Each cloud of rows lies close to a flat space through zero, with a little noise off it, and is much wider in some directions of that space than in others. After each cloud: how many dimensions does that space have?

[[-13 -20  17  -3  -9  12 -38  37 -16  -6  19  -3 -29  30   1  23  -4  27
    0]
 [ 23  43   1  -2 -16  10  17 -29   9   2  -5   4   0  29  13   4   2  14
    4]
 [ 13  17  16  10 -19  24  24  27  38  51  42 -25  -3  -2  14 -11 -21  16
   88]
 [ 30   6 -12  17  38  -1  -1 -23  39  50  39 -28 -38 -52  37 -61  -7   4
   63]
 [-26  21  11 -26 -16   8   3  42 -12   6 -16  34 -16 -10  -7 -10   1 -10
  -17]
 [-73  -8  40  -1  -1  -6  13   3  16 -35 -16   3 -16   0 -24   1  15  24
  -23]
 [-57 -15   5  30  36   9 -34  -2  -1   6   1   7   5 -21 -11   4 -27  28
  -46]
 [-42   6 -27  -1  17   3  29  88  -7  11  45  34   9 -26   2   2 -15 -16
  -24]
 [  2  33 -40  -5  15 -24  31  38  10   4  28  34   6 -56   6 -47  18 -31
  -37]
 [ 27 -17   2   9  -8 -11 -32 -12  29   9   4  -3 -31  43   0  34  -4  19
   49]
 [-32   1  11   4   9  31   9  -5 -16  -1  -5  21 -19  -4  39 -29  18  20
   -4]
 [-19  10  15  31  -4  15   9  23  19  21   3 -26  14  18 -31  21  -3  55
   31]
 [ 33  37 -15 -11 -11   8  10  47  -3  -8 -11   8   3 -11  -5   8   3 -67
    9]
 [  5 -19   8  15   4 -18 -32 -25 -35 -44 -45  -6  -2   5 -22   6  -2 -17
  -22]
 [ 27  28  14 -13  17  34  26  13   7 -22  -6 -36  20  14 -30  18   2 -15
   27]
 [-13 -26 -23  -3 -32 -26 -20 -22 -16  10 -25  28  -2  32   1   7 -10  16
  -51]
 [-18 -15 -19  33  24  31  -7   9  24  25  -3  15  24 -25 -36 -27 -21  22
  -29]
 [-29 -32 -12   3 -14 -26 -11  -7 -16  -5  -2  12  -6 -12  11  10   3  -7
  -55]
 [-20   1  -5  29 -30   4  12  18   3  27 -15  21  20 -19 -41  11 -11  23
  -35]
 [-15 -13 -11 -34 -15 -12 -25  16  11 -10 -39  13  50  15 -24 -20   0 -45
  -27]
 [-28  -3  39   9   6 -25 -27  -9 -29 -24  14  -3 -14 -12  19  36  30  35
   -2]]
 : 17

[[ 26 -11 -14 -20   9  -3  -5 -10 -39  12  19 -16  -4 -26   4 -28  16   7
    6]
 [ -5   2  11   1   5  -3   9   1  -4  -7 -10   3   2  -4  -8   9  -7  -4
   -3]
 [-14   0   9  -6   8  22   2  -2   2 -29   8 -12  28 -39   4  17  34  16
  -24]
 [-23   3 -12 -11   1  -5  15   7  -4 -10 -35   7  15  -3  11 -11  -4 -16
   32]
 [ -7   9   9  16 -12   0 -13 -16  43   6   4  21 -11  41 -11  10 -15  -3
  -10]
 [-17   9  18  10 -30  29   4  30  25 -14 -10   2  12  10   0  38  18  24
  -31]
 [ -3   7  12  -4  19  -1 -12 -12  -8  -9 -10   6  11  -7 -20  -7   1  13
  -10]
 [-16  15 -18 -43 -15  36  -7  18 -42 -21 -61   5  54 -37   2 -29  51  34
   18]
 [ 29 -13   4   6 -10   0   6  10 -13  16  36 -18 -25  -3   4  20  -1   0
  -19]
 [  1  14  -3  17  -9  -2 -14  -7  28  10  13   1 -11  34 -15  14  -6  10
  -10]
 [  1  -2   7  15 -21   2   4   3  26   4  17  -1 -20  30   1  35 -16 -12
   -9]
 [ 21  -1  15 -10 -29  21 -33 -17  -7   8   2  13  -1  25 -29   9  15  35
  -30]
 [ 14 -12  10  -6   4 -14   9   8 -31  14 -26  13 -14   2   1 -16 -27 -14
   14]
 [ 17  -9 -10  -7   3   6 -20 -34   3   4  48 -13  -3  -9   1  -5  23  10
  -15]
 [  1   6  -3  16 -11 -10  15  26   1   8  -5 -15 -20  23  -5  25 -26 -15
   13]
 [  2 -16  -1  -9   2  -7   8  -7  -4   6   1  21   1 -13  24 -28  -3 -16
   11]
 [ 15  -6   3  16 -26   2   5  18  13  16  23  -5 -27  26   4  29 -12  -4
  -13]
 [ -7   0   0 -22  24   2   4  -2 -35 -20 -26  -9  24 -44  -3 -19  18   8
    5]
 [-27  17  -4  40  59 -37  27   8  34 -15  22 -36 -16 -13   7  15 -35 -36
   12]
 [  0 -17  16  29  12 -29  31  -3  13  -1  36 -19 -44  10   2  48 -48 -51
   -3]
 [ 49 -19  -5   1 -19   7 -23  -8   4  37  70  -3 -20   1  19 -15  26  32
  -31]]
 : 8

[[ -6   5   9  24  -4 -17 -21  12  -7  -8  21   1 -25  20  21  38 -26  -9
  -36]
 [-14 -20  35 -48  19 -33   4  13   6   1  30 -12 -30  15  17   6  -6 -17
   10]
 [ -6  -7 -19  19   4 -29 -12 -12  19  -5  26 -19 -15  10  10   9  14   0
   15]
 [ -5 -16  27 -42  19  -6 -13 -10   8   9  21 -10  -6  19 -23  -4  -4   0
   27]
 [ -1   0 -53  -7   3 -27 -29   0  26   1  41  -3   4  -8  25  -8  14  24
   -8]
 [-18 -32 -19 -39   5 -13   8   1  -4  -7  -3 -19   0   0  25  -7  -8 -20
    7]
 [ -2  -9   3 -15  16  23  -5 -15 -10  -2 -16   3  12  -4  -5 -12 -18   5
   18]
 [-13   7  -3 -41   5  20  -7   7  -2   6   7  16   3   8  23  -2 -46   1
   -5]
 [  9   4 -23   4 -11  52  -1   6 -27  -2 -18  30  46 -25 -56 -10   7  26
   30]
 [ 18   7  69   8   8   7 -17  -1   3   2  -9  18  -6   5 -41   3 -14  -7
   18]
 [ 15   6  14   4  -6  25   1  11 -31  -7   0  10  -3   8 -11  18 -18   2
   16]
 [ -9 -10   0 -42   3 -45  -2  -4  31   5  21  -6 -12   1  37 -13   1 -19
   -5]
 [ -4 -13  11 -26  13  37  -3  14  -5  -3 -24  24  10 -19 -10  -9 -37  -9
    6]
 [ -9  20  -6  25 -12  -5   3   6 -29   4   6 -25   4  28  45   2  -8  38
  -23]
 [-14  -7  -1 -11   6  -5  11  -9  -2  12   6 -12  -7  15  14  -1   4   6
  -16]
 [  2  21  13 -17  16  25   5 -17  -9  10 -10 -21   1  16   0  -9 -11  14
   -6]
 [-11 -13   2 -29   2 -24 -30  15 -16  -8  28 -38  -8  31  26  17 -26   6
  -11]
 [ 10 -11 -11 -16  16  47   6  -6 -39  -9  -5   7   3  -2 -10   6 -21   8
   29]
 [  6  40 -32  26 -31 -16   5  31   5 -11   5   3  -4 -18  14  24  16 -15
  -54]
 [ -5  38  28  29 -32 -37   7  30  19   2 -11   6  -4  -1  30   6   0 -18
  -54]
 [ 16   5  39  14 -27  -5   4  45  -7   4  -3   5 -15  12  -2  16 -12  -8
  -23]]
 : 14

[[ 10  23 -12 -26 -32 -43  30 -29 -18   0   4  59 -43 -22   1   2  50  -7
   34]
 [-23 -14 -13 -42 -19  -5  -1  46 -23  19  44 -42  -2 -37  20 -19  23   6
  -20]
 [-30  26 -13  -9   0 -28 -44   7   2   0 -51  25 -56  45 -52 -36  13 -25
   -2]
 [ -9 -67 -10  -4  12 -30  29  12 -12  -2 -13  -3 -17   9  33 -15   1   7
   -1]
 [ -3  35 -12   5  -1   0 -10  -3  36   4  27  14  42 -15 -29  16 -17  25
    2]
 [ 11  25 -23   0  -6 -17  18 -16  10   4   6  12  23  12 -18   8   2  18
  -14]
 [-25 -23  24 -15 -16  12  -3   6 -19   0 -29   3 -46  12   9 -37  -9 -39
    9]
 [  5  12  -5  10   9  11  16  -9  22 -13 -11  17   4  23 -13   9  -2   8
    3]
 [  9 -18   7  19   3 -10 -25  27   8  20   2 -13  39 -13  -4  13 -30  12
   -3]
 [-27 -23 -15 -16  -1  13 -37  67 -37  14  31 -51   8  13  -1 -17  21   4
   -9]
 [ 43  48  -5  25  10  33  34 -19  55  -8  15  14  59  -2 -19  52 -13  35
  -11]
 [ 25  42 -18  -4 -25 -71  17 -69  -1   5 -12  70 -12 -19 -17  10  16   2
   20]
 [ 26  39   7  36  25  42 -10  -4  39 -15 -21   5  22  35 -33  32 -11   9
   -5]
 [-20 -64  15  36  48  61 -18  57   9 -17 -26 -50  14  60   7  -8 -34   2
   -8]
 [-39 -59  18 -19  16  55   7  49 -22 -24  25 -14 -54  -1  45 -16  37 -17
   51]
 [-10   7   4  25  28  12 -15 -13  44 -14 -17   5  19  14 -23   3 -39   9
   -3]
 [ -7  42  -4 -16 -12  23   2  -7  -1  -9 -12  12 -32  26 -24 -11  23 -21
   -2]
 [-16  -9 -26 -26 -12 -45  -2   2 -20  13  31  -5   5 -28   9 -13  14  15
   -3]
 [  8  53 -23   0 -24 -49 -10 -43  -3   9   0  61  12   8 -44   4   6   3
   23]
 [ 17   9   1  17   0 -10  30 -48  11 -13  -9  52   5   8  -2  16  -5   5
   33]
 [ 44  36  11  -2 -34 -20  39 -64   2  11  13  26  28 -49  14  24 -13   0
   -6]]
 : 10

[[ 14  28 -25 -11 -18  49   0  45  22  -2  18   4 -33 -19  15  27  21  -1
  -17]
 [ 43 -29  17 -27 -44  19 -28 -49  30 -15   9  32  17  -7  46  38 -22 -49
  -27]
 [-25 -13  -6   6  36  -3  16  22 -30  15 -22 -42  28  -8 -31 -36  29  15
   55]
 [ 25  21  18  -6 -12   1 -25   9   5   6 -17  54   1   3  36  -3  15 -26
  -27]
 [  2 -12  29 -12  10 -22  11 -13 -21  -5  -5   0   6   8  -4 -18   4   2
    0]
 [-14   0   8  -5  -3   2   2 -13 -21   4   8   3 -10  23  -1   8   6   4
   -8]
 [ 11  -3   6 -25  16 -21  11  15   8   4  28  -7 -18  11 -16 -23  -9   3
   21]
 [-13 -12  33   1 -18 -27   3 -60 -23 -17  16  18  -7  38   7  17 -28   3
  -35]
 [ 27  27  28 -36  -3 -21  -9   9  19   0  21  34 -19   6   4 -19   0 -15
  -15]
 [  9  59   8  20 -33  13 -24  27  47 -37  24  48  -8 -13  49  37 -24   4
  -63]
 [  5 -42  17 -21  39 -39  39 -18 -42  22 -13 -30 -23  18 -42 -31   6  20
   11]
 [  7  15  43 -27  47 -71  18  21  -9   7  10   4  -6  15 -35 -73  -1  15
   23]
 [-13   2  12  -9  41  -9  31  49 -42  10  -7 -24  -6   5 -21 -43  41  26
   31]
 [-13  59   9 -18  -2 -24 -20   9  19  10  21  27 -13  11 -23 -30   4  -8
    8]
 [-20  38  18  10   4 -13  -5  10  -5  -7   0  15   3   7   0  -7   4  16
  -17]
 [ -4  -4 -38  30 -35  55 -15  -1   9  -7 -19  -1   9 -23  28  43  10 -15
   -9]
 [ -4  16 -32  22 -53  20 -36 -27  34 -14   3  29  10 -11  20  12 -15 -45
    8]
 [-30   3  19 -11  19 -36 -11 -55 -19  33 -16 -10  19  25 -48 -16  -5   7
   11]
 [-15   1 -11   0   9 -14   3 -16  -6  18   2 -13 -12  12 -32  -9  -5   6
   13]
 [ 17  41 -36 -37 -30  45 -11  61  46  -7  47   2 -28 -28   1 -17  29 -37
   47]
 [ 10 -17  57  17  14 -32  11  -7 -34 -18  12  42 -14  55  58  37 -32  37
  -85]]
 : 10

[[ -7  -7 -12  22   8 -19  15   9  20   8  22   4   9 -24   5   7   9   2
   15]
 [ 12 -14 -28  -4   1  -5  14   9   1   5 -21  19  -4   5  -5   6  11 -19
    1]
 [ 31 -40 -43  -2   9 -36  17   8   8  -3 -42  25 -11  10 -44 -10   4  -6
    5]
 [ 15  -9 -21 -23  -6  10  -5   0 -16 -15 -44  21 -15  14  -1   4  -5 -17
   -6]
 [ -5  21  41 -25  -5  22 -33 -20   3 -11  15 -23 -14   0   7 -19 -28  13
   -6]
 [ 23 -18 -15 -15  -3 -10  -4  -1 -20 -10 -45   8 -12  27 -33 -10  -1   4
  -12]
 [  2  -7  -2  13  11  -3  14  10  -1  19   7  -6  18   9 -14   1  13  -9
   -2]
 [-13 -37 -16  11  -3 -33  25  -7  16 -22 -17  41  -9  10 -23   3  -7   1
   -8]
 [ 19  35  25 -23   6  43 -29   4 -26  24   8 -48  12  11   8 -12   3  -8
   -2]
 [-10  34  25 -15 -15  44 -26  -5 -27 -10   0 -14  -3   5  37  14  -8   1
  -10]
 [ 13   8   1   1   4   2  -1   9 -15  21   2 -22  11  13 -12  -9  21   1
   -3]
 [ -3   2  -1  11   3   1   4   4  -5   3   4  -1   9  -4   4   9   3   2
    2]
 [-15   7   1   6 -13  -4  -1  -4  -3 -11   4   6  -8  -5  18   9   4  11
   -3]
 [-24  27  38  -8  -5  29 -22 -13   9 -12  35 -13  -2 -19  38   5 -24   5
    3]
 [ 36 -30 -36   3  20 -19  20  20 -11  21 -36   1  13  27 -52  -8  19 -17
   -2]
 [-10   9   1   5  -9   7  -3  -1  -7  -9   0   6  -3  -7  20  13  -1   3
   -2]
 [-41  15  35  38  -4 -11   4  -8  15  -3  59 -14  14 -24  22   6  -1  31
    4]
 [ 26  16   7 -22   4  24 -22   3 -26  13 -16 -28   2  16  -9 -11   2  -4
   -5]
 [ 33 -25 -28  -5  17 -22   9  10   3  12 -26   2   1  10 -42 -16   7  -7
    6]
 [-24  20  23  -1 -17   5 -12 -14  10 -10  27  -3 -11 -16  32  -1  -5  15
    1]
 [ -2 -24 -34  22   5 -31  33  14  19   8  -1  27   5  -8  -9  10  19 -12
    9]]
 : 7

[[ -9  -1   9   8  29 -10  26 -13  27 -15  -9  21   1  -3   6  18  -1   5
  -10]
 [ 28  22  38   2   2  39  38  17   8 -32   8  33   3 -20  -4  10  -8  12
    4]
 [-10 -14 -18   4  13 -11  41 -15  15 -13  -9  -1   0 -21   3  18  12   2
   -9]
 [ 23   8  33  -3 -16  14 -51   5  -6  -9  14   8  -9  17 -18 -12  -9  -1
   -1]
 [-13   7 -28   2  20 -24  23  -3  13   1 -10   7  11   1  15   9   1  -4
   -4]
 [ -3   6 -19  -7 -18   4  13  14 -20  12   4  -8   5  -7  -1 -12  -3  -4
   14]
 [ 18   5  10 -14 -41  35 -49  44 -28  24   1 -33  -4  20  -6 -30   8 -12
   14]
 [ 15  15  36  -8 -14  21   6 -12 -15 -16  30  38  -5 -18 -14  14 -31  20
    4]
 [ -2  -6   4  -6 -16  -6   6 -17  -1 -15  14  15  -8 -15 -22  11 -11   1
   -4]
 [  5  12 -32   8   8   3  16  67  26  -7 -40 -31  14  21   1 -36  43 -40
   10]
 [  5   3 -12  -1  -8  -1 -18  23   6   3 -11 -15   2  13  -2 -10  14 -16
   -2]
 [ 41  20  74  -3 -29  29 -56 -17 -18 -29  49  49 -15   3 -39  -5 -42  19
    1]
 [ 18  22 -10   1 -19  13 -16  44 -14   1   2 -13   8  17 -11 -46   8 -21
   23]
 [ 15   3  31   9   8   9 -38   8  16 -12  -3   2  -6  26 -11 -16   5  -7
   -2]
 [  6  -1  49  -6  -6  26   4  16  21 -24  -4  18 -11   0 -20  16  -3  -1
   -8]
 [  9   9  21  -4 -12  -5 -32 -22  -7  -7  23  26  -8   1 -13  10 -25   8
   -8]
 [  3   9   1  -1  -2  -8  -6  -8   2  -8   9  17   0   0  -6   6 -11   0
   -4]
 [ 35   9  73  -2 -20  45  -5  -3  -3 -39  29  39 -14 -16 -29  10 -23  21
   -1]
 [ 20   9  34   4  -7   1 -35 -29  -6 -18  28  31  -8   2 -16   6 -25  15
   -9]
 [ -4 -16  -2   1   0 -15 -25 -18   2   2   1  -8  -7   6  -5   3   3  -2
   -9]
 [ -4   8 -26  -2  -3 -19 -22   5   1   8  -4  -5   4  15   3  -6   4 -13
   -5]]
 : 8

[[-17 -20  16   5   0  27 -17  -3  12 -27   0   5  -7   5  -3   0 -10  -8
   -2]
 [-26  -3 -41  13  31 -11  -4  -1   8  -5   7  22 -39   3   6   3 -28  -5
  -14]
 [  6  14   1 -11   0  -2  13  -9  -3  22   4   6  -9   8 -11  -3  -1   6
    1]
 [ 20   5  -3   4 -12 -25 -31  31   5   6  -3 -25   7  23  28   6 -14  -6
   19]
 [-15   1 -19   0   3  12 -22  -1  -3 -16   1   7 -19  15  -5   5 -23  10
  -22]
 [  1  25 -17   3  -3   9  17  18  -6   0  24  29   5 -13 -10 -14  11  10
    1]
 [ -1 -22 -20  12  45 -39  -8  14   3   3 -13  23 -10 -17  -3   0  -6 -44
   32]
 [ 32  -3 -19  56  20  17   7  53 -15  20 -14  -2  44 -44   0  36  14 -13
    1]
 [-16   2 -24 -33 -14  14 -21 -16  18   7  12 -12 -44  25 -33 -18 -31  27
  -20]
 [ 24  32 -11   3  11 -17 -30  88 -22  20  36  16  41   3   9  10   6 -23
   30]
 [ 12  -7 -10  18  19 -30  -6  14 -11   1 -16   1  18  -8  18  15   5 -24
   13]
 [-12 -22  -2   5   6   8 -11 -29   7 -13  -8  18 -16  11   4   5 -21 -13
  -14]
 [  0  13  -3   2 -14  15 -14  25   1  -7  11 -14   7   6   0   1  -1  16
   -4]
 [ 13  10  14   6 -12   7  -3  23  -7  -1   5 -16  38 -13  -1   3  24   0
   10]
 [ -8   1  20 -37 -31  19 -10 -21  -6 -24 -11  -5 -23  23 -20 -18  -8  28
  -11]
 [  7  38 -19 -17 -23   4 -19   9 -10  14  23 -12   6  29  -4   0  -9  25
  -18]
 [-23 -19 -45   6  28 -19  -2   6  18   4  10  12 -40  -9   2  -4 -25  -7
   -9]
 [-20 -28   6   9   3   2  -1  -7  26 -32  -8 -15  -7 -24  -3 -19  10  -7
   13]
 [  5  -3 -20  24  20  19   8  39  -5  -2  -2  28   1 -34 -24   2   4  -4
    8]
 [ 18   7  -1 -12 -11 -25   9  13  -8  24  10   2   9   4  16  -3   3  -1
    8]
 [ -2  19   5 -33 -12 -27 -31  27 -12   0  10 -40   7  26   9   0   2  13
    3]]
 : 12

[[ 22  -9  10  -8  -8  -6   3   4 -20  -7 -13   7  22   0  33 -13  37  -4
   14]
 [-17  20  -3  -6  -5 -27   4   7   8  -7   7 -19  -8 -14 -10   7  16 -20
   -9]
 [-46 -23  -2 -31  36 -27  20 -37  -3  -4 -23  20   1  -1   0  10  24 -15
   14]
 [-11  18 -33  31  17  32  32   8 -12   4  16 -22  -8  16  40   6   0  13
    0]
 [-19  -7   0  -6 -13  11  -9 -19   9  13  -1   5   4  22 -33  -5  16 -11
    7]
 [-33 -24 -24   6  23  42  34 -19  25   4 -14 -16   3   2  19 -12  17 -15
   12]
 [  4   5  31  -9 -25 -19   1  16 -24 -31   7   4  -5  -6  31  25  -9 -28
  -27]
 [-13 -32  15 -49  24  -4  29 -21 -48 -54  30  44   2 -29  60  60 -17  -2
  -26]
 [  6  33  12  -5 -19 -23   4  12   5 -49 -18 -28   5   8   2  18   3  -1
  -14]
 [ -6  12  -2 -15 -16   6 -29  19  10  24 -26  21  -2  11 -21   1  15  -5
   -3]
 [  5   0   5  -4 -10  23  17   3   7  19  -4  16   9  -2   4   0  -9  20
   28]
 [-34   0 -10 -37 -25 -18   4   5  -6 -10  -6  25  37  14   7  -3   6  -8
   18]
 [ -2   8  12   1   6  -9 -26  -9 -15  -3 -20  -1  -1  -4 -20   3  52   3
   -8]
 [ -2   3   3  45 -18  10   1  19 -23   0   0  -2 -10  25  35   6  -9 -11
  -16]
 [ 28 -31  11  -6 -39  -2  -5 -17  10  14 -29  19 -18  23   4  10  23  32
    7]
 [ 11   3  -2  15 -15 -38  17  26 -23  16 -15  19 -14  10 -10 -11   3 -13
  -13]
 [ -6 -11   3   4  20  -3   3   4 -28 -22   1 -17  17 -17   6 -14   1   2
  -11]
 [-11   1  20 -38  -7   1 -12  -9  15   8 -20  -6   4   9 -11 -18 -11  10
   -1]
 [ 19   4  -3   7  23  10   7 -17 -10  -8  -6 -11  -6  24  25   2  30  -5
   -4]
 [ 11 -11 -14  36   0  21  23   3 -12  -3  46 -20  10 -10   0 -34   6 -35
  -17]
 [ -5  23  13  12  31  -8 -10 -23  19 -29  -6  11   1 -31 -11   2 -35  41
   -6]]
 : 17

[[-43  49   7  33 -22  22   7  15  29 -12  14  37 -30  -6   4 -31  11  90
   27]
 [-18 -16  23   0  12 -16  -1 -38   1  27  13  20   4 -17   2   6  13 -39
   10]
 [-48   5  46  59 -24  42  -7  -1  33 -25  14   4 -14 -12  45 -23  13  53
  -38]
 [ 13  24  -8 -10  15  13  20  -4 -14  12   2  17 -15 -16 -33 -10  -5  34
   25]
 [ 13  -8 -12  18 -20  32   8  58  20 -61 -16 -15  -4  -6  35  -4   0  29
  -47]
 [ 15   7 -32 -30  10 -26  -1  11 -11  14 -12   1  12  10 -14  12 -12 -25
   22]
 [ -1   7   5  18 -12  29  11  22  13 -23  -4   7  -6 -14  19  -8   7  27
  -24]
 [-47  29  30  35 -23   4  -3 -10  30  18  12  44  -2 -23  24 -17  18   7
    8]
 [-31 -25   6  12   8   6 -19  -1   6 -28   9 -37  -9  27  26  -2 -11  33
  -20]
 [ 13  -7 -26 -24   2 -40 -16   0  -6  28 -18 -15  30  27  -5  28   1 -60
    9]
 [-14   9  40  26  -6  28  14 -22   5   2  24  27 -22 -35  -7 -23   7  27
    2]
 [ 18 -28 -24 -18   9 -13 -19   9 -13  -8 -17 -47  19  35   7  23 -12 -26
  -23]
 [-26   9   4  22   7  13  -8  -8  15   7  -9  -9   2  16  16   1  11  38
  -13]
 [-16  34   7 -10  19  21  25  -5 -15  10  13  46 -25 -46 -11 -27 -22  38
   31]
 [ 13  27 -31 -35  10   0  22  33 -17 -14  -2  25 -14 -22 -20 -14 -29  17
   36]
 [-17   8  31   6   8  38  20  -5 -15   0  13  24 -11 -58  22 -24 -28   1
  -17]
 [ 28 -17 -28 -36  15 -23  -8   7 -24  10 -17 -24  23  13  -4  21 -21 -57
   -3]
 [ 23  -2 -15 -17   9   2   5   7 -18   2 -10 -11   8   0  -8   6 -15 -11
   -2]
 [ -1 -28  12  20  -2  13  -5   2  14 -27   0 -26  -3  16  17   6  15  17
  -33]
 [ -7  -2  21  21 -15  30  -1   8   4 -17   9 -12  -8 -10  19 -14 -10  19
  -26]
 [  4  25 -21 -23  13  -2  15  13 -12  -4   2  24 -18 -13 -23 -13 -17  30
   38]]
 : 8

[[-29  20 -16 -31   7   7  -7   2  -1  28  23  14 -11   9  -2  -6  22 -11
  -18]
 [-30  11 -47   5   0  25 -24  10 -21 -34  -8 -19 -40 -53  -8  10  20  -1
   -9]
 [  2 -19  10  15  -1  56  28  36  23 -36   0 -13   5   3  -3   4 -13  16
   17]
 [ 28 -17  44  36  13  -4 -19 -30 -26  29   3   8   0 -12  20 -11   4 -24
   19]
 [ 16 -42 -23  54  21  19 -21 -10  -5 -28 -29  14  16   0  20   6  33 -16
   -7]
 [ 20  10 -10  26  35   1  -7  18  -3 -11  24  11  -9  -5  -5   0  18  12
   38]
 [-33  41 -25 -54 -17 -33   7   8   5  27   5  20 -39  26 -30  -4 -24 -12
  -17]
 [ 28   1  -5  18 -13   3  -7 -14 -14 -18 -18 -11  -8 -15  11   0 -16  -4
   -8]
 [-14 -21  10  13   3  25  26  31  34 -26 -11  11  -1  33 -15   3 -21   9
   21]
 [  0  14  -8  10  14  18 -27 -13 -22  18  15  10 -28 -15  10 -10  18 -22
   -6]
 [  5 -34  38  39  44  28  -6   4  14  11  30   9  44  13  19  -5  34  11
   36]
 [  9  31 -21 -12  24  38  -2  22   4  -2  50  -6   4 -10   8  -5  27  22
    4]
 [-31 -12   6 -21 -13 -16  11   3   5  23 -15  14  -9  15 -13   2  -1 -22
  -12]
 [-29  21 -58 -17  -9   4   6  33  19 -51 -17  -6 -23   1 -28  14 -14  23
   -6]
 [ 15  29  23 -13   1 -40 -15 -28 -16  45  20  11 -11   8   2 -15 -14 -10
    5]
 [ 44 -46  51   6 -21   4  14 -39 -13  38 -12  -9  57  -2  47  -4  18 -26
  -35]
 [-29 -24  28 -48 -15   5  41  13  23  47  11  10  34  33   1   1  15 -14
  -23]
 [-11  28 -35 -41 -30  -2  19  23 -12  -4  -5 -15 -40 -30 -20  11  -6  -5
  -21]
 [ -7  11 -40  -5  12 -17   4  32  -3 -29   7 -13  -3 -32 -20  18  23  26
   18]
 [ -8  15   8  -9   1  -3 -12 -11 -13  19  15  -7  -9 -18   1  -5   3  -1
   -1]
 [  7 -20  23  41  18   4 -29 -29 -10  -4  -4  -5  19 -13  19  -6  10   3
   13]]
 : 9
